The rows are grouped in 3 ways, from coarse to fine. Each group lies inside one group of the grouping before and may be the whole of it. The rows also spread widely along 12 directions, which tell nothing about the answers.
In the rows, zero is written as 128.
Some rows, each with its group in each grouping after it:
[132 161 138 125 131  71 152  98 106 145  95 144 125 181 122 129  84 127
 142 137 116  89 120 167 144 132 161]
K_607 viku K_558
[131 121 134 119 128 119 119  97 145 165 120 209  48 124 130 137  98 150
 140 178 122 150 168 184 142 112 135]
K_98 Velaf K_666
[ 95  72 134 120 157 168 135 102  98 126 114  90 119 130 139  81 129 126
 116 165 121 111 165  82 101 130 181]
K_633 ven K_768
[122 146 122 138 153 145 126 151 129 150 143 110  97 107  85 169 106 120
 141  88 135 120  83 163 123 140 125]
K_137 beso K_12
[104  88  93 139 142 121 140 120 132  70 100 130 145 107 131 108 146 131
 128 131 135 146 135 114 141 173 106]
K_633 Ner K_468
[171 125 159 117  96 119 112 101 117 118 116 117 142 152 190  92 155 181
 130 154 143 161 195 124 145 122 132]
K_98 bila K_149
[148 181 142  86 148 126 104 159 126 147 197  81 158 129 149 119  92  94
  84 100 131  75  99 139 128 126 129]
K_137 beso K_875
[ 91 136  86 118 135  92 126 123 167  97 125 148 125 132  96 138 130 100
 144 125 114  93  48 117 108 148 113]
K_137 tef K_657
[126 128 163 144 175  99 132 104 126 125 118  85 108 161 108 120 140 141
 185 165 118 164  91 122 118 166 153]
K_137 seru K_215
[132 133 105 111 146 152 149 132 115 114 113  63 168  88 128  99 128 118
 144 106 134 128 122  43 134 184 133]
K_137 seru K_744
[121 132 150 113 110  93 126 151 148 130 161 133 133 170 150  97 127 144
 117 165 128 158 148 146 123 100 108]
K_633 Ner K_628
[146 151 189 130 120 111 102 148 126 191 180 129  98 113 158 150 101 157
 107 164 145 171 159 116 138 118 138]
K_137 beso K_344
[104 131 176 155 116 166  98 128 115 153 138  79 143 177 134 116 121 112
 125  98 158 127  98 135 105  85 114]
K_633 ven K_150
[140 109 122  87 141 189 119 121 139 115 143 123  93 117 143  73 144 156
 132 151 122 156 180 164 122 100 113]
K_98 bila K_929
[127  98 154 153  70  54 143 139 142  72 124 117 153 180 165 116 180 193
 120 154 123 166 162 115 125 119 123]
K_633 ven K_261
[128 107 119 100 111 157 133 111 128 106 116  85 122 164 114 109 152 146
 125 116 113  82 108 147  79  99 169]
K_633 lekos K_278
[ 93 103 140 184 123  95 120 122 120  97  87 154 137 151 139 124 152 161
 143 145 148 169 127 116 127 129 107]
K_137 tef K_393
[105 131 135 197 122 101 144 158 118  95  92 101 165 144 109 140 135 135
 158  77 159 166  89 118 135 141  73]
K_607 botad K_919
[153 171 167 126 173 106  80 114 138 159 175 121 104 123 148 140 101 110
 123 132 146 151  95 172 161 162 110]
K_137 tef K_807
[113 140 153 152  99 125  91 113 133 118 126 156 135 139 156 126 128 133
 117 129 165 148 115 127 130 102  90]
K_607 botad K_301
[149 155 118  87 105 153 132 169 120 152 164 115 125 122 141 125 109 151
  85 102 130  88 162 166 121  85 135]
K_137 beso K_12
[133 163 112 123 115 192 102 155 145 107 145 118 152 109 150  98 137 130
 121  80 173 163 122 158 146 104  43]
K_137 seru K_744
[ 93 109 153 156 177 130 120 144  93 128 130 122 140 128 155  95 115 128
 109 158 148 136 153 111 126 130 135]
K_137 beso K_12
[ 89 148  97 125 112 111 121  99 131 138  77 181 127 142 105 134  91 100
 140 129 138  94  85 103 118 120 129]
K_137 beso K_875
[145 113  98  81  98 195 115  97 137 141 137 140  78  80 134 139 120 140
  90 110 127  99 165 157 130 122 152]
K_633 ven K_261
[ 74 112 120 168 159  62 139 128 111 106  83 193 140 155 142 111 105 123
 113 171 137 115 140 137 138 130 132]
K_137 beso K_12
[124 141 104  97 144  89 181 137 124 151 112 132  86 149  71 140  87 131
 153 136  84  94 119 164 115 125 169]
K_607 botad K_301
[116 154 132  92 125 102 140 121 146 185 132 156  82 154  95 141  84 122
 149 166 106 106 107 129 101 106 168]
K_137 seru K_744
[105 150 123 172 104  65 119  99 134 103  79 147 167 154 125 151 114 102
 141  95 154 109  53 102 138 153 101]
K_607 botad K_919
[141 112 110 107 148 117 174 159 115 108 130  87 142 132 132  94 128 146
 111 124 106 115 167 152 133 143 148]
K_633 lekos K_278
[126 151  79  70  89 180 143 148 159 153 140 122 130  95  98 123 106 101
 137  85 120  98 107  87 107 113 101]
K_98 bila K_929
[126 163 100 125  78 163 107  96 127 133  73 140 139 130 117 135 118 127
 147  84 162 124  94 100 129 118 101]
K_137 beso K_875
[158 137 118 124  89 113 133 152 143 122 145 113 151 103 139 154 133 146
 122  80 131 123 132 115 139 147 107]
K_98 bila K_149
[125 126  89 132 102 119 163 131 111 100  76 145 154 145 151  90 123 147
 113 110 139 143 192 158 171 125  98]
K_633 ven K_768
[ 86  59 154 168 155 143 147 143 110 129 120 121  80 122  95 155 146 173
 143 163 115 138 145 113  73 118 179]
K_137 seru K_215

New rows, each followed by its group in each grouping:
[132 154 160 115 111  58 142 116 130 157 125 127 125 167 130 125 102 132
 144 170 114 130 119  86 121 129 156]
K_607 botad K_301
[ 76  69 114 186 122 136 163 152  97 107  86 121 154 116 120 139 124 135
 108  95 138 114 158 102 122 131 131]
K_633 ven K_150
[ 91 111 110 136 162 164  79 105 128  93 130 186 108 104 156 112 124 117
  82 138 159 100 129 189 128 108 107]
K_137 beso K_12
[120 129 124 114 148 196 119 174 134 134 173  92 127 108 128 105 118 108
  98  89 143 127 122 165 118 103  93]
K_633 lekos K_278
[ 99 116  92 153 130 110 160 161 106 141  96 172 134  78 114 167  82 124
 102 104 136 101 153 102 144 151 132]
K_137 beso K_875
[167 167 104  66  99 134 139  78 107 125  84  99 149 162 147  76 113 133
 127 120 127  79 142 123 135 123 156]
K_607 botad K_919
[127  91 147 146 164 163 102 118 101 109 134 123  91 134 143 129 145 177
  97 127 138 113 164 214 112 103 149]
K_137 tef K_807
[145 141 153 104 123 190  93 119 121 132 158  54 146 145 139 110 134 110
 102  79 146  82  85 142  97 106 139]
K_633 lekos K_278
[166 154 107  98  93 114 131  89  95 130  82 130 146 132 154 137 108 151
  99 101 136  66 160 136 147 138 172]
K_137 beso K_875
[117 117  62 112 127 159 158 137 139 123  96 174 114  65 114 121 106 116
 114 107 134 138 159 138 158 151  99]
K_633 lekos K_278
[ 90 110 160 155 192 155 116 167 140 119 190 110  95 106 113 117 124 117
 142 154 132 180 100 140 113 131  92]
K_607 viku K_558
[109 107 151 159 186 122 117 109 115 129 126 111  77 128  97 157 122 142
 150 145 125 135  93 164 113 153 165]
K_137 beso K_344
[112  88  78 148 132 136 164 128  99  96  73 115 138  82 107 144 138 153
 131  94 120 102 141  88 129 174 150]
K_137 tef K_393
[ 79 113 128 162 130 136 123 143 117 103 104 151 159 129 152  81 120 120
 116 143 164 155 144  90 126 107  81]
K_607 botad K_919
[127 113 108 145 104  51 131 135 157  72 129 194 143 117 167 146 142 151
  76 131 134 128 152 173 160 147 102]
K_633 lekos K_278
[111 116 123 134  75 117 113 125 165 127 135 153 138  87 130 161 137 124
 129 120 136 127  99  42 112 142 106]
K_98 bila K_929
[144 172 138  99  97 190  85 109 118 155 124 127 130 135 166  88 119 136
 114 120 172 142 148 137 139  87 100]
K_137 beso K_12
[109 108 177 179 152 156  76  99  98 143 124 121 112  99 149 156 128 136
 118 129 172 143 118 104 126 146 144]
K_137 beso K_12
[119 101 149 148 161 169  92 104 120 118 150  79 100  92 108 165 132 117
 120 100 142  96  69 123  97 153 152]
K_607 botad K_919
[104 106 123 117 213 160 112 127 115 102 154  87 124  96 133  86 126 102
 115 148 129 110 112 124 119 164 143]
K_137 beso K_12
[162 156 154  85  81 167  81  93 124 145 158 107 148 139 199  92 124 126
  72 119 155 103 164 138 142  96 126]
K_633 ven K_150
[125 134 149 121 179 131 130 138 118 160 151  67 102 119  88 145 103 113
 157 129 116 125  81  98 109 166 167]
K_137 beso K_875
[ 95  90  96 121 184 114 165 139 116 114 126 131  96 134  93 132  94 113
 106 121  93  66 133 209 125 139 170]
K_633 ven K_261
[146 164 144 111 144 134 101 110 146 149 144 120 136 114 153  92 108  99
 149 136 151 177 118 110 167 158  80]
K_98 bila K_929
[160 129 131 110  96 118 146 137 123 108 130 111 114 139 142 120 149 189
 121 132 118 141 175 159 125 107 134]
K_607 botad K_301
[125 131 156 112 162 152 115 162 126 166 187 114 111 129 135 122  91 106
  83 121 131 106 130 184 117  98 133]
K_633 lekos K_278
[125 162 126 140  83  54 152 169 150 136 131 159 159 153 149 127 101 128
 113 115 137 161 146 142 174 127  73]
K_633 ven K_261
[154 136  97  94  96  78 144 131 161  72 130 136 152 153 151 100 159 158
 132 133 109 121 142 151 134 128 108]
K_98 bila K_149
[107 120 154 178 148 103 118 122 128 124 110 109 159 121 134 127 130 108
 172 124 153 176  92  58 144 181  97]
K_98 bila K_149
[134 121  88 136 134 147 160 152 104  87  88 124 163  98 154  91 133 160
 118 103 149 154 195 142 168 146  94]
K_137 seru K_744
[112 108 129 139 123  58 129 158 163 103 161 185 101 130 141 141 146 171
 107 180 113 153 152 151 118 118 114]
K_137 tef K_807
[146 148 146  93 101 148 107 117 126 145 154 101 148 143 176  93 113 119
  87 120 142 109 152 131 141 109 128]
K_633 ven K_261
[174 172 134  77  75 179  84  66 150 170 129  99  97 122 121 157 123 117
 130  83 145  99  73 134 120 129 148]
K_633 lekos K_278
[ 94  96 120 143 198  85 129 131 167  95 148 158  89 117 102 121 128 111
 158 170 105 160  97 164 133 167 106]
K_98 bila K_929
[182 175 140  98 134 132 132 135 120 182 157 106 103 100 128 164  90 140
 117  94 129 117 143 177 158 155 145]
K_137 seru K_215
[122  73 124 115 139 152 137  87  85 100 106  82 138 137 152 105 143 145
  86 132 115  53 171 118 105 136 207]
K_633 ven K_768
[105 109 177 182 145 126  95 123 105 120 139 102 156 101 154 143 127 117
 110 122 163 134 107  63 123 156 123]
K_607 botad K_301
[141 155 140 149  67  95 114 131 139 146 107 180 144 151 155 155 114 146
 123  98 157 139 142 156 152  99  85]
K_98 bila K_149
[124 133 153 155 167 117 108 119 135 163 138 136 115  89 127 149  92  94
 149 124 147 169 105 113 165 180 101]
K_98 bila K_929
[154 138 105  99  65 171 119 126 163 121 128 123 125  92 130 129 154 151
 146  94 141 160 131  94 131 126  83]
K_98 bila K_929
[137 130 168 135 122  24 145 150 148 123 166 118 134 193 135 135 127 151
 133 157  95 107 113 151 113 124 149]
K_98 Velaf K_666
[141 150 142 106 103 178 118 152 122 162 162  76 142 135 140 116 106 118
 102  80 145 116 132 136 131 101 114]
K_633 ven K_261
[119 120 108 125 105 129 146 116 115 145  90 127 132 132 113 142 107 123
 130 108 133 108 129 107 130 139 143]
K_633 Ner K_468
[113 115 120 109 185 190  90 137 131 109 183  93 118  72 136 112 131 103
  93 118 140 100 103 133 109 144 127]
K_137 beso K_12
[103 112 105 126 110 191 123 108 133 144  99 162  85  86 100 151 123 137
 140 124 140 129 127 102 106 120 131]
K_137 seru K_215
[119  84  84  97 154 160 164 153 130  76 131 115 112  92 125  89 155 168
 117 153 103 127 183 136 108 130 143]
K_137 seru K_744
[104 114 119 117 168  94 168 125 108 150 102 118 135 148 106 111  85  97
 129 144 103  86 121 107 122 154 180]
K_633 lekos K_278
[ 74  97 134 146 162  81 115 120 147  84 130 153 129 133 142  94 151 129
 134 207 127 151 107  75 107 146 127]
K_137 beso K_12
[127 148 184 149 105  67 141 138  99 152 108 122 164 180 167  91 111 152
 137 174 142 172 172  74 138 112 128]
K_607 botad K_301
[134 152 184 156 162  59 145 143  99 142 127  84 173 174 158 104 109 133
 142 150 137 155 136 109 152 160 135]
K_137 seru K_215
[149 137 102 124  87 118 124 122 126  62 101 129 180 156 177  96 154 156
  97  90 156 130 160 180 165 124  77]
K_633 Ner K_468
[114 109 161 152 171 128 121 148  86 117 148 101 155 120 162 109 109 124
  85 125 141 103 155 130 128 129 137]
K_607 botad K_301
[130 140  92 100  82 109 147 105 155  98  96 131 115 137  94 127 144 147
 165 129 110 126  93 100 108 132 125]
K_607 botad K_301
[107 129 141 135  82 137 136 111 129 154  94 115 113 184 105 126 126 140
 157 125 130 137 115 127 103  87 137]
K_633 ven K_150
[127  88 109 131 140 198 129 149 129 119 151  81 108  53 108 153 142 137
 124  87 140 153 133 113 129 169 113]
K_633 Ner K_468
[136 148 170 127  81 114 128 158 156 171 151 112 123 138 138 121 132 147
 148 153 144 209 133  72 127 116 103]
K_633 lekos K_278
[ 70 100 153 175 127 100 128 120 121 129 109 168 134 120 135 128 112 117
 138 173 144 142 118  42 116 141 128]
K_607 viku K_558
[115 108  76 142 132 143 167 155 107  98  96 124 144  87 106 144 110 133
 113  68 132  89 138 135 134 145 118]
K_607 botad K_919
[ 92 109 119 138 157 192 135 153 104 150 127 111 140  81 118 119 104 107
 116 106 147 112 135  76 113 133 126]
K_137 seru K_215
[114 132  83 129 126 108 154 148 159  80 122 131 109 124  73 152 135 128
 153  91 111 123  68 171 115 138  95]
K_607 botad K_301
[ 78  79 127 168 150 183 138 176 118 127 147  84 140  81 112 129 124 108
 112  94 143 141 129  81 114 136 106]
K_633 ven K_150
[128 141 100 102 105 200 105 143 164 121 161 147  90  63 118 127 133 133
 124 109 147 170 126 131 124 108  65]
K_607 botad K_301
[136 107 119 128  91 151 118 143 161  68 139 123 117 133 139 117 186 178
 119 114 141 170 134 178 116 102  84]
K_633 lekos K_278
[145 114 145 150 139 160 121 104  84 143 100 109 102 104 129 154 113 155
 118  96 152 118 152 156 137 137 154]
K_607 botad K_919
[125  91  91 128  93 136 141  93 125  77  74 127 139 118 128 136 159 155
 114  99 130  89 131 117 114 142 156]
K_633 lekos K_278
[106 116 125 137  90 103 142 108 151 100  77 162 109 164 124 103 163 182
 176 186 128 189 138  99 111 111 119]
K_137 seru K_744
[ 86 105  85 132 133  82 154 139 151  94 112 195 117 112 111 149 121 132
 110 144 109  91 124 138 115 137 133]
K_137 seru K_215
[114 118 129 153 184 163  96 141 127  99 157  91 129  81 133 122 143 115
 128 102 149 158  97 127 138 173  89]
K_137 tef K_393
[ 98 129 101 129 140 157 136 197 121 122 157 125 162  96 141 110 112 111
  86  92 143 110 142 125 128 109  78]
K_137 tef K_657
[144 140 135 124  85  98  97  71 141  98 105 156 120 137 152 140 147 154
 121 135 140 118 116 132 128 129 131]
K_607 botad K_301
[148 174 137 125 105 159 121 150 145 142 137  96 124 131 116 128 135 146
 167  93 150 185 106 144 138 119  72]
K_137 seru K_215
[116  95 156 135 153 150 114 105 117 142 118 155  78 145 143  97 120 151
 139 176 130 148 170 163 117  99 142]
K_98 Velaf K_666
[105 124 122 105 143 160 122 132 122 172 145 142  83 102 112 140  94 121
 111 146 126  95 132 123 102 110 165]
K_137 beso K_12
[128 116 186 164 157 159 107 114 102 186 132  99  95 121 125 149 100 128
 157 122 150 154 126 121 129 139 144]
K_98 Velaf K_666
[139 137 142 121 177 123 120 126 124 164 158 107  77 123  97 166 101 128
 130 119 111 102  98 182 121 147 163]
K_137 tef K_807
[100 123 112 151 128 114 148 150 125 152 104 143 123  96 104 148 109 129
 149 123 131 152 121  72 131 155 119]
K_137 tef K_393
[139 120  85 134 116 113 150 129 110  63  87 124 163 117 154 114 156 172
 110 100 138 114 165 147 151 151 119]
K_137 beso K_12
[127 131 151 141 144 116 117 148 136 110 160  89 142 110 140 111 135 127
 131 135 144 169 110  85 132 155  96]
K_607 botad K_919
[115 106 125 110 134 125 126 138 159 135 173 130  92  91 121 138 118 119
 113 149 114 138 122 114 125 153 134]
K_633 ven K_261
[119  67 123  84 147 186 121  86 113  87 132  59 112 151 124  80 166 151
 117 152 104  68 134 126  61 116 205]
K_633 Ner K_628
[125 123 186 148 151 133  75  98 126 166 156 124 124 104 159 141 106 101
 119 137 157 132 109  91 136 153 131]
K_98 bila K_929
[110 116 138 116 126 102 148 111 136 138 108 117 109 168 124  85 129 138
 160 187 112 171 146  94 126 131 143]
K_633 ven K_768
[115 142 123 121 100  74 164 154 130 113 114 131 149 178 125 102 120 146
 136 145 113 124 137 123 114  98 120]
K_607 botad K_301
[124 107 106 108 132 152 128 102 127  92 107 113 135 136 139  92 144 129
 115 125 128 104 130 138 116 131 142]
K_633 lekos K_278
[101 130  90 138 131 163 117 143 138  91 112 144 127 119 117 115 141 130
 131  92 147 133 105 168 129 112  68]
K_137 tef K_657
[129 163 134 129  71  73 164 170 161 190 133 141 104 163  77 183  95 131
 157 108 112 144  85 130 113 105 124]
K_633 lekos K_278
[138 175 118  92 111 134 121 158 138 148 159 109 159 113 141 107 101 106
 114 116 141 125 118  76 136 131 103]
K_137 beso K_875
[127 116  90 107 141 135 130 123 141 112 128 156  76  93 101 152 125 150
 122 132 113 114 132 167 122 137 144]
K_137 beso K_875
[ 97 113 139 156 148 154  98 129  99 156 134 163  99 105 131 168  90 124
  80 112 149  79 133 172 115 100 152]
K_137 beso K_344
[ 68  87 100 150 173  87 148 110 146  66  93 145 122 150 111  87 137 110
 155 168 113 152 102 130 132 165 114]
K_633 ven K_261
[100 139  93  99  71  81 162 134 155 130 101 174 132 178 115 109 107 124
 126 141 107 101 128 131 119  92 123]
K_633 ven K_261
[158 154 172 121  83 135 122 146 126 176 161  60 141 143 141 144 118 139
 123  93 141 145 125 103 133 122 132]
K_633 ven K_261
[ 66 117 148 176 151 122 108 151 133 146 128 169 154 122 140 118  92  79
 122 130 160 144 109  88 131 120  75]
K_98 bila K_929
[127 108 120 171  99 168  97 136 125  91 121 116 153  55 159 155 167 159
 110  78 175 162 138  79 145 164  79]
K_137 tef K_657
[103  84 124 154  98 102 137 165 163 103 143 178 100 119 117 160 154 170
 121 138 115 143 144 151 102  96 106]
K_98 bila K_929
[130 127  88 126 129  73 161  95 140 101  77 147 124 130 120 121 120 128
 153 132 117 149 131 141 176 190 127]
K_633 ven K_261
[110 171  90  98  99  47 161 163 174 121 125 185 109 186  96 124 111 139
 143 152 100 119 103 184 118  87 103]
K_137 beso K_12
[175 192 163 122 100  81 126 102 128 183 125  77 131 164 121 166  92 115
 150  78 134 128  82 147 168 169 142]
K_633 ven K_261
[134 115 170 149 115 120 141 133  81 150 106  79 162 165 154 115 120 155
 123 128 146 143 173  97 134 130 153]
K_633 Ner K_468
[115 127 125 132 135 101 134  92 110 141  99 141 130 150 133 130  90 104
 109 123 126  79 130 149 143 142 159]
K_633 ven K_150
[108 154 114 125  89 100 117  89 153 138  83 181 136 155 131 121 108 102
 136 133 149 126  91 109 136 123 108]
K_633 lekos K_278
[118 141 184 146 146  99 124 170 119 162 168 104 145 146 151 120 106 130
 118 152 139 150 135 106 122 117 130]
K_137 seru K_744
[122 153  79  91  51 130 146 132 162 125 105 134 163 132 112 128 122 109
 121  84 131  87  90  77 112 114 108]
K_633 lekos K_278
[109 136 102 125  81 135 108 146 160 107 146 125 152  94 117 157 137 118
 116  94 142 102  73  57 100 131 101]
K_137 beso K_875
[119 148 123 147  89 134  93  74 137 155  81 168 107  96 120 173 114 126
 153 120 166 148  85  69 136 153 120]
K_137 beso K_344
[124 115 135 146 162 170 136 181  83 172 154 108 117  66 121 170  81 131
  83  84 141  97 169 135 131 134 154]
K_137 beso K_875
[149 123 135 116 122 120 143 129  89 129 116 130 154 126 181 107 117 167
  78 135 136  95 215 140 143 122 160]
K_137 seru K_215
[152 130 138 126 115 165 114 135 143 108 141  87 110 102 130 135 165 174
 146 111 143 178 126 132 127 141 108]
K_137 seru K_744
[121 132 103 126 118  88 152 143 157 110 132 145  93 123  77 174 123 143
 145 111 102 116  86 165 113 134 124]
K_607 botad K_301
[ 94  95 105 161 107 142 136 140 120 127 101 143 115  77  96 189 124 145
 122 101 140 112 119  74 106 143 145]
K_137 beso K_875
[115 165 101 129 105 182 103 130 113 142 108 126 161 116 132 129 100  98
 108  48 165  86  95 132 135 107  86]
K_137 tef K_393
[128 130 156 156  71 130  98 137 152 102 149  86 162 138 155 132 167 146
 118  97 160 166 105  90 127 123  80]
K_633 ven K_768
[130 130  99 113 159 124 129  95 104  97 101 107 159 122 138 120 113 108
 105  98 129  45 111 141 133 162 162]
K_137 seru K_744
[104 137  99 123 101 173 111 153 131 105 131 132 168 122 151  94 135 122
  99  91 154 111 123 114 115  91  74]
K_137 tef K_393
[163 150 106  84 133 148 147 101 116 129  99  75 136 157 116  94 122 128
 167  95 115 100 118 149 131 140 147]
K_98 bila K_149
[147 153  98 109  81 102 153 169 138  98 135 132 166 127 151 128 134 161
  97  94 129 107 157 148 139 112 101]
K_137 seru K_744
[123 134 145 120  74  98 113 135 162 121 149 129 161 139 167  94 146 139
 124 166 147 185 141  47 130 134  89]
K_633 Ner K_628
[125 150 110 138 137 178 134 156 112 104 107  84 173 128 136  86 133 129
 138  75 161 151 132 138 144 122  72]
K_137 seru K_744
[153 135  94 107 149  86 142 154 140 120 159 153 107  58 129 164 103 139
  93 122 112 118 156 151 167 185 131]
K_137 beso K_875
[122 179 168 130 128 117 106 133 124 188 138 119 101 189  96 154  83 116
 148 117 137 117  69 171 106  87 137]
K_137 beso K_875
[131 107 111  91 128 135 167 118 128 149 102 125  88 135 100 109 120 149
 160 157  94 121 160 120 106 122 170]
K_98 bila K_929
[ 95  90  88  98  88 168 143  93 131  99  73 132 113 161 103  94 154 152
 147 147 119 109 130 104  83  94 149]
K_633 Ner K_468
[144 140 151  81 106 202 100 134 116 160 174  93 113 119 146 106 116 137
  93 119 138  96 148 124  92  70 141]
K_607 botad K_301
[128 131 125 124 142 127 120 117 136 147 129 154  94  83 126 156 106 129
 126 137 134 135 130 126 143 159 136]
K_137 seru K_744
[100  97  75 115 147 133 163 139 115  77 101 110 177  90 138  89 134 122
 113 131 122  93 150  49 121 167 141]
K_137 seru K_744
[154 124  99  89 145 187 129  95 121 150 127 116  67  86 112 136 104 130
 117 105 120 114 156 187 152 151 154]
K_633 ven K_768
[118 163 119 108 117  88 112 122 162 161 148 180 111  88 134 142  91 105
 126 163 136 146 108  73 146 155 113]
K_137 beso K_344
